The rows are grouped in 4 ways, from coarse to fine. Each group lies inside one group of the grouping before and may be the whole of it. The rows also spread widely along 13 directions, which tell nothing about the answers.
(in the rows, 128 means zero)
Some rows, each with its group in each grouping after it:
138 111 151 130 136 160 119 131 133 120 109 117 168  98 119 129 155 115  91 131 119 126 141 133 122 129 123 135 116 157 108 124 136 144 121 124 144  89
Lofa Maz mimuf z_77
121  95 147 107 123 138 104 117 135 132 105 130 123 141 128 142 105 118 138 134 131 123 121 126 130 148 125 137 122 161 107 141 142 135 152 118 131 123
Lofa Kelob rabup z_285
144 161 149 129  96 163 145 108 129 128 135 136 157  84 157 113 129 145 128 142 126 111 121 140 131 149 130 115 110 130 161  99 129 166 108 105 131 129
Lofa Maz Zesom z_124
142 127 134 132 137 111 116 113 152 105  94 148 118 150 143 127 118 147 163 125 128 129 113 127 147 159 134 135 114 139 118 130 136 134 152 110 112 138
tufi resiz kiza z_391
137 142 127 124 115 123 111 133 134 138 138 142 106 146 136 132 102 134 153 124 136 115 106 129 126 123 132 116 125 136 136 128 123 147 145 111 119 147
Lofa Maz rin z_28
112 141 106 119 125 129 144 127 103 131 132 138 104 129 138 138 118 135 148 127  96 127 124 123 125 110 139 130 128  99 139 129 131 110 131 138 109 148
Lofa Zad sano z_644
143 125 151 118 113 117 133 146 147 124 136 145 139 100 129 103 129 105 111 112 125 109 162 113 129 135 118 107 109 156  97 138 129 142 157 114 164 116
Lofa Nud nefi z_350
108 120 170 105 120 124 121 117 100 148 139 135 151  97 129 111  99 113 115 141 141 105 133 138 131 138 127 103 153 132 121  89 128 131 112 144 165 127
Lofa Nud Sazar z_779
105 118 123 110 137  88 154 119 121 104  96 145 114 121 139 122 124 123 140 152 116 137 136 122 141 151 134 131 123 111 121 135 164  91 129 158 136 149
Lofa Zad kebu z_145
111 128 131  96  89 157 155 105 130 123  61 141 145 122 127 115 152 141 124 157 121 147 157  89 138 157 128 125 110 132 118 127 164 131 153 127 149  91
Lofa Nud guvak z_633
147 137 109 148 151 123  87 125 152 131 152 105 133 130 111 146 144 108 113 127 100 157 129 103 126  83 131 140 116 147 137 159 114 112 107 130 105  97
tufi vese sobiv z_232
130 135 117 110  89 148 121 134 138 133 117 118 137 140 116 132 149 135 113 164 153 136 119 109 121 117 125 125 124 157 141 134 163 123 123 130 143 106
tufi vese dosum z_507
129  86 135 126 148 132  99 120 121 132 136 109 141 113 135 151 122 100 110 141 130 126 115 143 120 134 128 159 128 170 109 139 152 109 107 140 121 123
tufi vese dosum z_971
113  87 155 110 144 163 124 124 124 102  69 121 145 160 101 141 143 143 131 127 122 126 125 149 134 144 128 145 135 126 116 123 129 142 151 116 120  91
Lofa Zad sano z_864
113 123 124 126 129 138 133 136 111 156 148 106 124 113 136 127 115 106  95 135 150 134 115 136 117 107 137 125 140 115 148 134 121 125  84 147 134 135
Lofa Maz mimuf z_397
144  91 132 126 109 156 167 129 132 133 127 112 126 115 164 104 129 106  89  90 163 127 135 130 128 180 134 144 100 127 104 152 124 151 140 102 136 131
Lofa Nud Sazar z_815
145 144 138 143 129 110 108 129 116 142 156 149 128 115 136 114 115 113 130  99 121 113 126 110 127 117 126 102 128 141 103 106 104 146 135 116 134 139
Lofa Nud guvak z_131
119 131 141 102 105 134 126 139 104 148 134 158 146  80 122 130 125 113 120 141  97  98 162 104 106 105 117 110 136 169  86 107 157 112 156 145 169 118
tufi gid gopog z_399
146 147 129 129 107 143 146 173 137 126 167 122 138 103 122 108 152 120  92 106 126 105 145 129 111  97 125 105 116 129 135 134 111 146 135 113 149 119
Lofa Maz Zesom z_124
149 142 119 129 130 100 122 149 155 101 143 126 128 129 127 121 143 119 127 135 133 126 125 126 130 119 126 118 106 145 134 145 140 124 124 124 126 136
Lofa Nud Sazar z_779
113  83 144 147 173 132 129 128 115 119  61 137 154 121 128 130 144 108 104 135 146 144 120 142 118 144 121 136 137 148  80 116 148 130 107 148 126 130
Lofa Zad sano z_644
 88 105 138 128 159  90 146 161 169 153  93 126 115 124 129 114 109  87  95 151 185 158 131 145 114 116 131 116 147 116 144 177 130 116  82 165 144 150
tufi vese sobiv z_232
160 140 115 144 146 118  99 148 104  90 157 126 147 120 119 145 163 134 128 129 105 107 104 137 121 101 124 126 117 160 109 100 147 116 120 129 119 134
Lofa Maz mimuf z_397
129 138 103 166 158 131 103 112  93 162 125 142 125 104 152 153 118 105 127 125 104 149 102 112 108  98 132 132 129 146 102 113 131 127  95 149  99 158
Lofa Maz mimuf z_77
132 142 122 125 126 160 125 119 110 133 132 129 137 102 146 159 125 146 145 143 102 116 104 152 112 114 136 148 124 137 146 120 145 125 112 123  97 140
tufi resiz kiza z_391
130 108 139 127 163  92  87 126 152 116 146 117 131 121 121 143 116 102 128 142 111 130 129 136 138 118 129 146 125 153 129 153 134 100 109 143 123 117
tufi vese dosum z_971
152 151 128 130  97 114 128 140 152 120 158 124 130 126 143 110 135 134 125 144 164 116 106 132 134 132 130 111 115 145 153 125 141 134 111 115 139 140
tufi vese dosum z_971
136 116 164 130 149 167 149 137 112  92 108 131 172  92 129 130 163 149 119 113 111 101 124 177 123 146 128 137 123 120 125  99 123 156 120 107 119 113
Lofa Nud guvak z_131
146 114 129 121 134 129 127 145 110  92 130 134 131 128 126 134 147 139 131 113 114 101 119 145 128 140 130 135 118 140 100 115 144 125 157 120 128 132
Lofa Maz rin z_28
160 142 140 145 125 147 117 127 140 117 126 134 154 103 142 126 143 132 124 127 127 115 117 139 123 136 124 126 105 160 123 116 133 162 120 105 121 124
Lofa Maz rin z_28
124 165 147 115  98 148 160 128 147 119 101 145 144 113 134 108 139 153 138 146 133 124 133 134 132 136 131 102 117 109 164 117 129 158 124 113 136 120
Lofa Nud Sazar z_815
121 119 100 123 120 132 135 126 108 149 162  97  95 137 145 131 110 113 109 115 137 141 111 122 129 119 148 142 130  98 148 151 116 112 111 135 116 138
Lofa Maz rin z_28
125 126 124 139 155 127 146 127 100 101  96 148 140 121 128 129 158 138 130 110 101 133 131 127 130 131 134 127 124 111  95 105 130 123 136 136 119 132
Lofa Nud Sazar z_815
130 104 135 134 137 117 115 129 115 140 150 110 116 138 139 117 108 107 104 110 158 126 106 132 135 138 138 125 136 124 117 122 112 130 114 130 138 141
Lofa Maz mimuf z_77
126 127 134 147 167  81 113 133 135 116 112 153 122 129 132 126 119 111 142 123 128 135 120 126 135 124 129 114 128 133 107 127 126 124 119 141 122 154
Lofa Nud nefi z_350

New rows. What belongs after each?
128 165  97 120 112 102 123 139 168 122 111 152  91 158 121 133 128 135 165 137 103 149 137  83 131  96 130 110 103 129 137 167 135 121 164 123 116 134
Lofa Kelob rabup z_285
126 128 130 109 108 168 133 140 136 146 139 110 125 123 128 141 120 133 118 129 127 119 123 145 113 111 136 141 127 127 154 149 124 134 129 113 118 115
tufi resiz kiza z_391
 93 147 154 110 124 135 150 137 142 123  86 125 147 137  88 105 149 141 109 153 133 145 144 125 138 101 132  98 149  82 167 120 113 132 113 145 154  83
Lofa Zad kebu z_145
163 120 103 153 131  86 133 178 143 108 158 114 111 151 133 105 154 102  92 103 189 130 105 117 124 119 127 108 109 147 101 147 131 126 121 120 138 158
Lofa Nud nefi z_350
102 116 133  96 106 143 144 132  98 138 115 143 123 125 127 135 121 139 136 136 120 111 131 131 123 132 134 130 144 120 118 115 150 110 153 139 141 130
tufi vese dosum z_971
123 119 127 133 152 155 171 129 104 102  98 147 148  74 157 142 149 135 133 128  85 113 133 166 113 144 129 152 109 119 115 120 154 127 119 133 102 149
Lofa Zad sano z_644
111 115 119  85  96 156 133 123  98 132 152  99 131 109 118 142 136 119 104 145  94 126 148 109 125 110 136 142 124 127 132 140 149  89 134 145 147  94
Lofa Kelob rabup z_285
136 151 113 126 113 142 164 132 135  97 129 114 145  94 140 116 168 138 105 149 117 137 133 132 132 130 138 132 100 109 159 132 150 119  98 134 132 119
Lofa Maz mimuf z_77
139 102 119 127 147 125  93 135 136  96 123  95 141 157 107 148 153 118 114 155 141 137 103 135 128 117 124 146 120 166 126 139 157 108 107 134 115 110
Lofa Zad sano z_644
 93 131 148 103 130 155 139 147 103 122  77 133 171 113  98 142 159 141 112 178 140 124 120 150 104 101 122 109 155 137 133  94 164 124 100 157 147 112
Lofa Nud Sazar z_815
132 170 137 125 112 111 127 146 141 117 167 120 142 102 125 116 137 130 121 157 133 119 119 137 129  94 131  96 126 126 172 119 128 124  85 135 143 133
Lofa Kelob rabup z_285
137 135 103 153 144 100 123 134 123 126 160 110 126 113 138 118 141 101  95 127 130 146 121 109 130 104 135 122 120 125 130 136 126 105  86 150 128 141
Lofa Maz Zesom z_124
135 143 113 129 108 118 139  86 140 128 125 123 123 106 167 111 121 120 124 154 127 156 128  97 153 161 140 135  98 123 147 137 149 119 101 136 133 133
Lofa Maz mimuf z_77
156 139 129 159 144  97 112 147 140 120 167 123 143  99 141 114 136  99 100 129 148 122 114 134 122 114 123 110 117 159 126 125 130 133  87 133 135 152
Lofa Maz Zesom z_124
131 109 151 150 164 119 110 119 133 128  93 147 148 105 136 134 124 102 123 132 123 132 123 136 120 135 117 130 125 161  96 121 136 143 112 134 123 135
Lofa Zad kebu z_145
148 163 124 109  83 129 118 139 124 135 168 153 127  96 137 128 117 129 145 137 100  90 138 110 114 111 119 103 110 166 127 116 148 135 159 114 144 143
Lofa Maz Zesom z_124
133 100 131 156 174 128 120  99 109 111 103 118 153 107 151 136 145 115 113 127 121 151 109 138 136 155 135 154 117 133 107 117 136 124  85 137 102 132
Lofa Nud guvak z_633
132 143 121 135 141 110 148 163 144 121 135 149 111 114 146 136 125 132 145 125 132 113 112 163 110 118 131 122 122 123 144 146 132 131 122 124 108 176
tufi vese sobiv z_232
126 145 116 134 112 125 159 139 121 136 129 141 116 119 144 105 131 123 120 119 134 130 134 113 125 122 132 109 121 110 125 126 125 132 128 130 135 146
Lofa Zad sano z_644
118 130 129  99 100 156 141 138 136 125 109 118 144 111 117 141 145 126 112 172 126 127 133 133 109 114 121 132 118 148 150 143 168 122 118 135 135 108
Lofa Zad kebu z_145
154 113 140 157 161 147  81 117 107 107 143  99 162 141 105 138 158 127 102 104 115 130 105 128 137 112 131 135 132 142 111  97 102 139 111 116 116  91
Lofa Maz Zesom z_124
120 140 124 109 110 112 113 106 109 126 144 116 126 142 121 119 124 141 129 148 127 134 120 103 151 122 144 120 142 117 142 106 137  92 119 147 147 113
tufi resiz kiza z_391
155 143 122 143 132 106 117 180 112 102 172 131 133 140 107 116 157 128 115 107 139  97 110 133 116  86 121  94 133 145 106 101 123 127 135 124 139 143
Lofa Zad sano z_644
102 106 148 120 132 188 118  92  95 146  90 109 144 147 125 145 118 142 128 139 136 139  97 143 129 136 137 144 151 111 143 100 120 146 105 126 105 104
Lofa Zad sano z_644
164 154 145 120 105 146 115 136 122 106 161 149 139 120 123 126 138 152 155  94  91  82 131 127 130 125 125 114 110 143 117 101 110 158 177  82 125 114
Lofa Nud guvak z_131
 94  87 120 111 159 113 132 112 103 116 101 118 101 151 135 143 113 126 135 130 116 146 114 136 146 151 148 156 138  90 124 138 138  91 128 154 116 140
Lofa Maz mimuf z_77
128 121 116 105 122 131 155 175 110 121 167 129 115  93 137 149 129 115 122 126 105  88 127 164  94 104 125 138 118 136 129 147 152 109 135 131 121 162
Lofa Zad kebu z_145
112 153 122 108 123 127 132 108 121 121 136 132 119 110 128 132 120 138 146 139  69 133 147 114 146 116 144 130 120  91 159 130 123 107 131 141 127 111
Lofa Maz mimuf z_77
108 120 113 110 126 136 134 121 124 129 125 113 115 138 119 136 130 129 125 133 107 144 139 108 135 110 142 143 131 101 140 146 129  99 132 141 125 106
tufi gid gopog z_399
126 122 114 130 121 133 129 144 111 149 153 110 114 136 132 130 125 111 103 119 155 135 107 125 117 104 136 122 133 121 132 136 119 125 109 130 124 139
Lofa Nud nefi z_350
105  79 137 115 149 147 165 156 100 117 116 100 163  83 120 126 170 104  55 132 139 130 148 156 109 131 132 145 139 122 103 135 153  93  97 164 156 108
tufi vese sobiv z_232
122 148 126 103  93 142 117 170 129 156 175 118 109 146 117 144 108 137 133 141 157  98  94 155 102  79 132 112 149 131 178 135 124 134 120 119 126 143
tufi vese dosum z_507
119 120 124 138 136 185 129 123  90 153  90 130 160 107 118 143 160 118  94 119 110 145 135 107 102 102 126 130 133 143  87 109 131 140 124 134 123  99
Lofa Nud Sazar z_815
153 119 115 145  99 156 134 111 128 150 124 129 126 133 151 112 138 122 105  97 147 142 124  92 131 152 132 135 107 142  98 132 123 150 145 104 128 118
tufi vese dosum z_507
112 111 147 109 115 166 132 101 123 148 124 112 133 112 143 134 101 117 125 138 122 126 128 143 128 142 133 145 125 122 152 135 123 140 112 122 120 114
Lofa Zad sano z_864
111 137 138  81  86 133 120 130 115 143 170 111 122 127 111 122 105 120 123 153 117 110 142 112 131 104 131 113 139 125 157 127 134 105 133 139 158 105
Lofa Zad sano z_644
122 158 128  91  85 180 137 114 130 143 138 142 127  99 134 152 116 154 161 142  66 109 145 128 120 112 134 142 113 121 170 138 134 134 154 110 113 104
tufi vese dosum z_507
155 141 132 127 110 131 129 112 116 108 164 119 147  96 150 116 140 129 121 125 110 115 129 123 142 148 134 130 102 135 134 110 132 128 116 113 130 120
Lofa Nud guvak z_633
123 124 155 105 110 164 134 127 107 162 148 145 132  81 150 139  89 115 134 112 105  89 138 150 105 131 126 127 128 144 120 121 120 153 145 112 131 140
Lofa Nud Sazar z_815
124 123 115 123 152  92 113 144 162 123 128 126 111 119 126 137 118  94 126 144 112 142 142 119 125 106 127 134 111 144 134 179 142 106 119 147 126 132
Lofa Maz mimuf z_397
135 143 119 131 119  98  81 120 131 134 160  98 108 184 116 121 110 129 128 147 176 144  79 111 149 108 141 108 145 125 163 116 115 122  97 133 129 130
Lofa Maz rin z_28
157 132 123 146 140 142 137 140 107 103 148 130 151  94 135 126 167 127 111  98  96 114 133 130 120 121 129 132 106 134 102 114 125 133 128 114 118 122
Lofa Nud guvak z_131
108 121 139 109 127 152 137 144 105 134 121 132 144 104 116 137 134 120 114 138 107 112 141 140 107 104 123 125 138 135 121 120 140 122 127 141 138 116
Lofa Zad sano z_644
128 138 128 126 123 131 140 139 129 105 104 141 141 133 113 120 164 152 126 133 123 129 130 123 134 122 132 118 128 118 127 115 139 124 137 131 138 111
tufi vese dosum z_507
102 165 138 102 105 109  76 114 137 152 120 144  92 209  92 135  81 155 188 149 139 137  99  95 149  90 138  85 162 107 170 113  99 139 153 121 124 117
Lofa Nud nefi z_350
122 165 101  96  67 154 162 131 130 137 125 132  99 152 133 121 131 155 147 134 129 132 128 100 129 120 140 113 114  95 163 140 133 134 160 110 126 127
Lofa Nud Sazar z_815
129 141 134 106 100 143 156 121 122  99 117 124 143 122 129 112 155 154 127 141 127 124 130 125 143 150 137 123 115 106 149 111 142 130 128 118 138 108
Lofa Nud guvak z_131
126 121 137 144 137 130 111  98  91 157 131 139 134 108 144 126 108 107 120 114 122 134 121 107 130 129 132 121 137 134  95 100 116 133 115 136 131 133
Lofa Nud nefi z_350
106 157 151 112 107 147 121 115 122 152 121 136 134 124 119 120 107 141 135 145 122 125 126 124 135 110 136 102 147 105 164 101 109 147 119 130 142 110
Lofa Maz mimuf z_77
117 130 113 113 109 165 149 126  95 125  97 141 140 116 125 134 156 136 122 138  98 129 143 107 116 119 125 129 122 133 103 114 158 119 148 136 132 112
Lofa Zad sano z_644
155 129 153 115 135 118  82 128 142  72 131 124 154 152  99 138 152 152 153 138 110 104 113 137 147 134 123 124 115 162 130 106 137 133 148 102 125  96
Lofa Nud guvak z_633
143 132 139  99  98 117  96 141 126 125 176 115 122 140 113 123 114 125 125 132 132  97 124 120 134 117 129 113 130 151 133 122 130 124 149 118 155 113
Lofa Maz rin z_28
149 109 157 115 126 141  84 110 138 111 158 104 152 135 105 129 134 128 116 118 108 116 135 125 150 132 131 143 123 147 131 123 112 127 140 110 139  69
tufi vese dosum z_507
128 144 102 158 151 135 119 103 110 126 122 113 133 125 134 141 151 130 120 133 105 169 106 107 132 100 143 136 121 109 136 122 120 114  83 143  96 122
Lofa Kelob rabup z_285
123 142 128 138 153 115 141 145 116 111 134 133 131 123 125 121 143 136 127 118 120 126 117 144 130 109 138 113 135  94 137 112 112 127 110 136 119 140
Lofa Nud Sazar z_779
129  89 117 115 140 128 111 147 148 122 120 106 108 163 115 148 126 104 118 117 137 138 125 125 123 118 129 147 115 145 115 180 131 122 147 118 113 115
Lofa Nud nefi z_350
166 126 137 130 130 118 127 137 129  90 175 124 140  98 145 125 142 132 130 108 110  94 125 154 135 149 132 138 104 144 122 123 132 121 135 109 126 136
tufi vese sobiv z_232
148 156  82 137 114 151 121 128 109 129 161 110 117 124 136 150 148 133 125 125  95 138 111 110 117  90 140 142 107 125 143 137 133 116 119 124  97 125
Lofa Maz rin z_28
 97 127 151 120 140 124 123 139 113 148 123 124 131 129 114 121 111 121 112 142 149 128 117 145 123 105 136 108 162 105 147 113 113 130  98 151 144 126
Lofa Maz rin z_28
126 102 154 127 156 108 109 136 142 130 132 126 123 121 142 131  93 106 127 130 152 113 108 166 127 144 130 133 132 144 132 141 125 139 109 128 125 151
Lofa Maz rin z_28
124 132 125 128 127 141 135 116 141 136  98 131 137 112 129 122 139 124 114 130 107 149 150 102 132 122 134 134 118 129 119 143 132 123 131 133 132 100
tufi resiz kiza z_391
147 146 107 124  95 130 126 117 129 128 143 140 113 121 147 128 126 129 143 122 104 127 131  92 132 131 131 125  98 147 114 135 141 127 156 113 127 136
Lofa Kelob rabup z_285
137 139 111 137 143 149 129 126 128 110 110 130 129 131 138 155 142 143 149 131 112 133 101 146 118 121 135 143 110 128 140 134 137 140 119 115  83 141
Lofa Nud Sazar z_815
113  98 140 127 165 143 108 116 103 112  84 122 161 126 116 154 147 126 121 153 125 137 106 147 123 133 126 144 138 148 106 106 153 121 102 146 113 116
Lofa Nud Sazar z_779
151 125 115 151 165 116 129 116 119  79 138 112 118 144 148 132 144 152 143 104 113 131  92 156 155 150 150 154 110  89 145 121 113 125 112 115  85 144
Lofa Maz rin z_28
105 145 122  95 112 139 106 112 111 125 118 123 133 139 106 157 130 143 149 178 104 136 117 114 129  99 134 125 137 131 159 118 158 103 117 145 122 107
Lofa Nud nefi z_350
147 131  94 145 119 152 105  94 123 136 132 104 124 146 139 139 138 124 117 127 121 161 109  89 136 126 137 147 107 138 130 137 131 129 116 118 101 114
Lofa Maz Zesom z_124
125 132 108 115 115 103 121 131 109 119 146 123 126 134 113 120 146 123 116 140 119 132 140  84 136 105 133 117 134 132 109 117 149  83 138 152 156 114
tufi gid gopog z_399
166  84 128 132 154  76  92 139  95  78 183 120 129 125 135 127 136 104 114 100 122  89 115 131 141 156 126 136 116 175  60 106 151  93 150 132 146 153
Lofa Maz Zesom z_124
 88 125 147 120 139 111 172 159 129 152 108 147 107 112 144 104  96 117 116 123 161 123 130 157 120 128 137 101 151  79 147 137 111 140 111 149 149 165
Lofa Maz mimuf z_397
132 136 118 145 144 116 102 101 114 126 102 149 130 123 139 140 127 126 147 141 105 143 113 105 133 129 129 127 121 150 102 108 146 124 124 138 117 139
Lofa Maz mimuf z_77
142 141 132  99 109  95 138 151 142  93 153 159 113 106 138 121 121 133 156 123  92  84 152 129 133 140 124 113 101 144 121 137 150 118 181 116 145 149
Lofa Maz Zesom z_124
144 153  98 151 129 102 152 152 116 114 149 142 128  87 155 122 155 115 115 133 124 128 120 121 112 108 129 114 105 141 111 126 155 110 101 145 129 173
Lofa Kelob rabup z_285
 99 102 130 120 163 135 119 139 117 130  83 137 131 119 114 155 130 114 124 143 106 135 131 137 111 111 127 140 137 140 105 137 148 115 128 153 123 124
Lofa Maz mimuf z_77
 91 133 123 112 114 152 151 111 121 165  95 146  97 143 137 130  98 142 152 120 114 143 135 107 130 120 144 128 143  80 143 136 110 131 151 128 116 129
tufi gid gopog z_399
135 121 102 126 116 126 110 115 128 144 126 124 116 123 149 142 117 104 121 148 134 142 115 103 120 131 126 139 110 168 113 146 162 117 121 136 124 142
Lofa Maz mimuf z_77
119 148 141 129 158 109 103 126 122  83 113 125 157 137  89 131 163 152 134 155  96 134 122 130 148  99 134 112 141 111 151  94 128 110 106 148 131  97
Lofa Maz Zesom z_124
124 118 116 129 144 115 130 157 109 118 153 117 116 136 121 132 134 118 120 115 126 116 116 143 120 101 133 125 135 115 125 131 121 111 121 136 120 144
Lofa Zad sano z_864
167 130  93 120 103 112 146 150 170  75 110 132 114 148 140 126 168 135 140 135 141 130 124 109 129 155 122 139  71 164 114 170 178 126 163  99 115 141
Lofa Nud guvak z_131
113 153 103 105  70 159 154 121  99 175 128 161 107 107 154 135 110 135 146 136 109 120 134  97 109 119 133 121 127 132 121 122 153 124 159 129 132 147
tufi vese dosum z_971
108 114 144 110 118 157 117  98  78 139 108 126 139 142 121 134 120 141 131 132 130 127 110 122 139 138 139 125 151 114 119  86 127 129 130 132 133 109
Lofa Nud nefi z_350
127 143 134 131 123 116 102  99 151 151 107 145 122 132 145 130  92 116 153 153 140 144 112 111 133 136 126 117 120 151 139 132 133 147 113 124 114 143
Lofa Nud Sazar z_779
105 120 147 106 141 147 129  99 122 114  93 135 135 115 146 159 108 148 169 160 106 122 106 168 131 154 136 153 125 117 162 124 149 132 109 125  92 136
Lofa Nud guvak z_131
126 107 111 122 109 152 115 103 109 156 107 123 127 118 147 140 120 103 109 144 134 146 122  95 118 143 127 142 117 168  94 131 162 123 127 137 134 127
Lofa Maz mimuf z_77
124 122 136 139 144 112 152 125 125 106  89 153 128 129 141 106 136 134 137 117 129 131 129 130 141 156 130 120 121 111 105 114 130 135 137 130 129 145
Lofa Zad sano z_644
157 139  99 115  91 138 116 112 107 123 162 134 129  98 151 146 131 116 142 143  86 109 132 101 118 127 121 141  93 180 107 128 173 109 145 121 121 136
Lofa Zad sano z_864
112 140 148 132 134 139 159 147 154 148 132 136 128  92 148 122 110 123 123 128 134 122 128 171 115 117 136 126 130 101 173 149 107 149  95 123 117 144
tufi vese dosum z_971
118 133 140 105 107 145 122 129 130 155 117 146 122 121 134 139  97 121 144 137 128 114 128 127 111 124 124 118 127 149 128 134 135 147 146 118 129 136
Lofa Nud Sazar z_815
100 137 125 121 127 129 137 136 128 153 107 139 104 138 131 128 106 127 134 135 140 139 115 130 123 111 138 113 140 102 147 135 120 136 122 138 127 145
Lofa Maz mimuf z_77
165 138 119 153 116 159 106 126 140 136 162 103 122 151 132 122 134 128 114  88 133 132 107 114 133 114 135 129 110 128 141 136  85 166 133  86 106 112
Lofa Maz Zesom z_124
132 142 128 137 140 135 130 125 138 122  93 152 139 117 126 129 146 127 133 119 102 140 142 111 123 118 125 120 113 135 108 130 126 144 142 121 118 117
Lofa Nud Sazar z_815
137 113 126 121 134 124 102 142 108 116 155 116 111 164 120 142 122 134 139 104 131 110  98 138 130 121 136 130 132 128 121 121 115 126 147 109 112 134
Lofa Nud guvak z_633
143 140 118 138 118 109 111 123 124 124 156 119 109 153 142 124 117 132 139 127 151 130  89 120 141 125 138 115 123 127 139 119 121 127 114 119 119 153
Lofa Kelob rabup z_285
129 121 104 118 139 121 177 153 162  78  95 123 110 137 147 133 155 141 137 131 133 138 122 157 128 151 140 152  90 102 151 177 154 120 131 118  98 151
Lofa Nud Sazar z_815
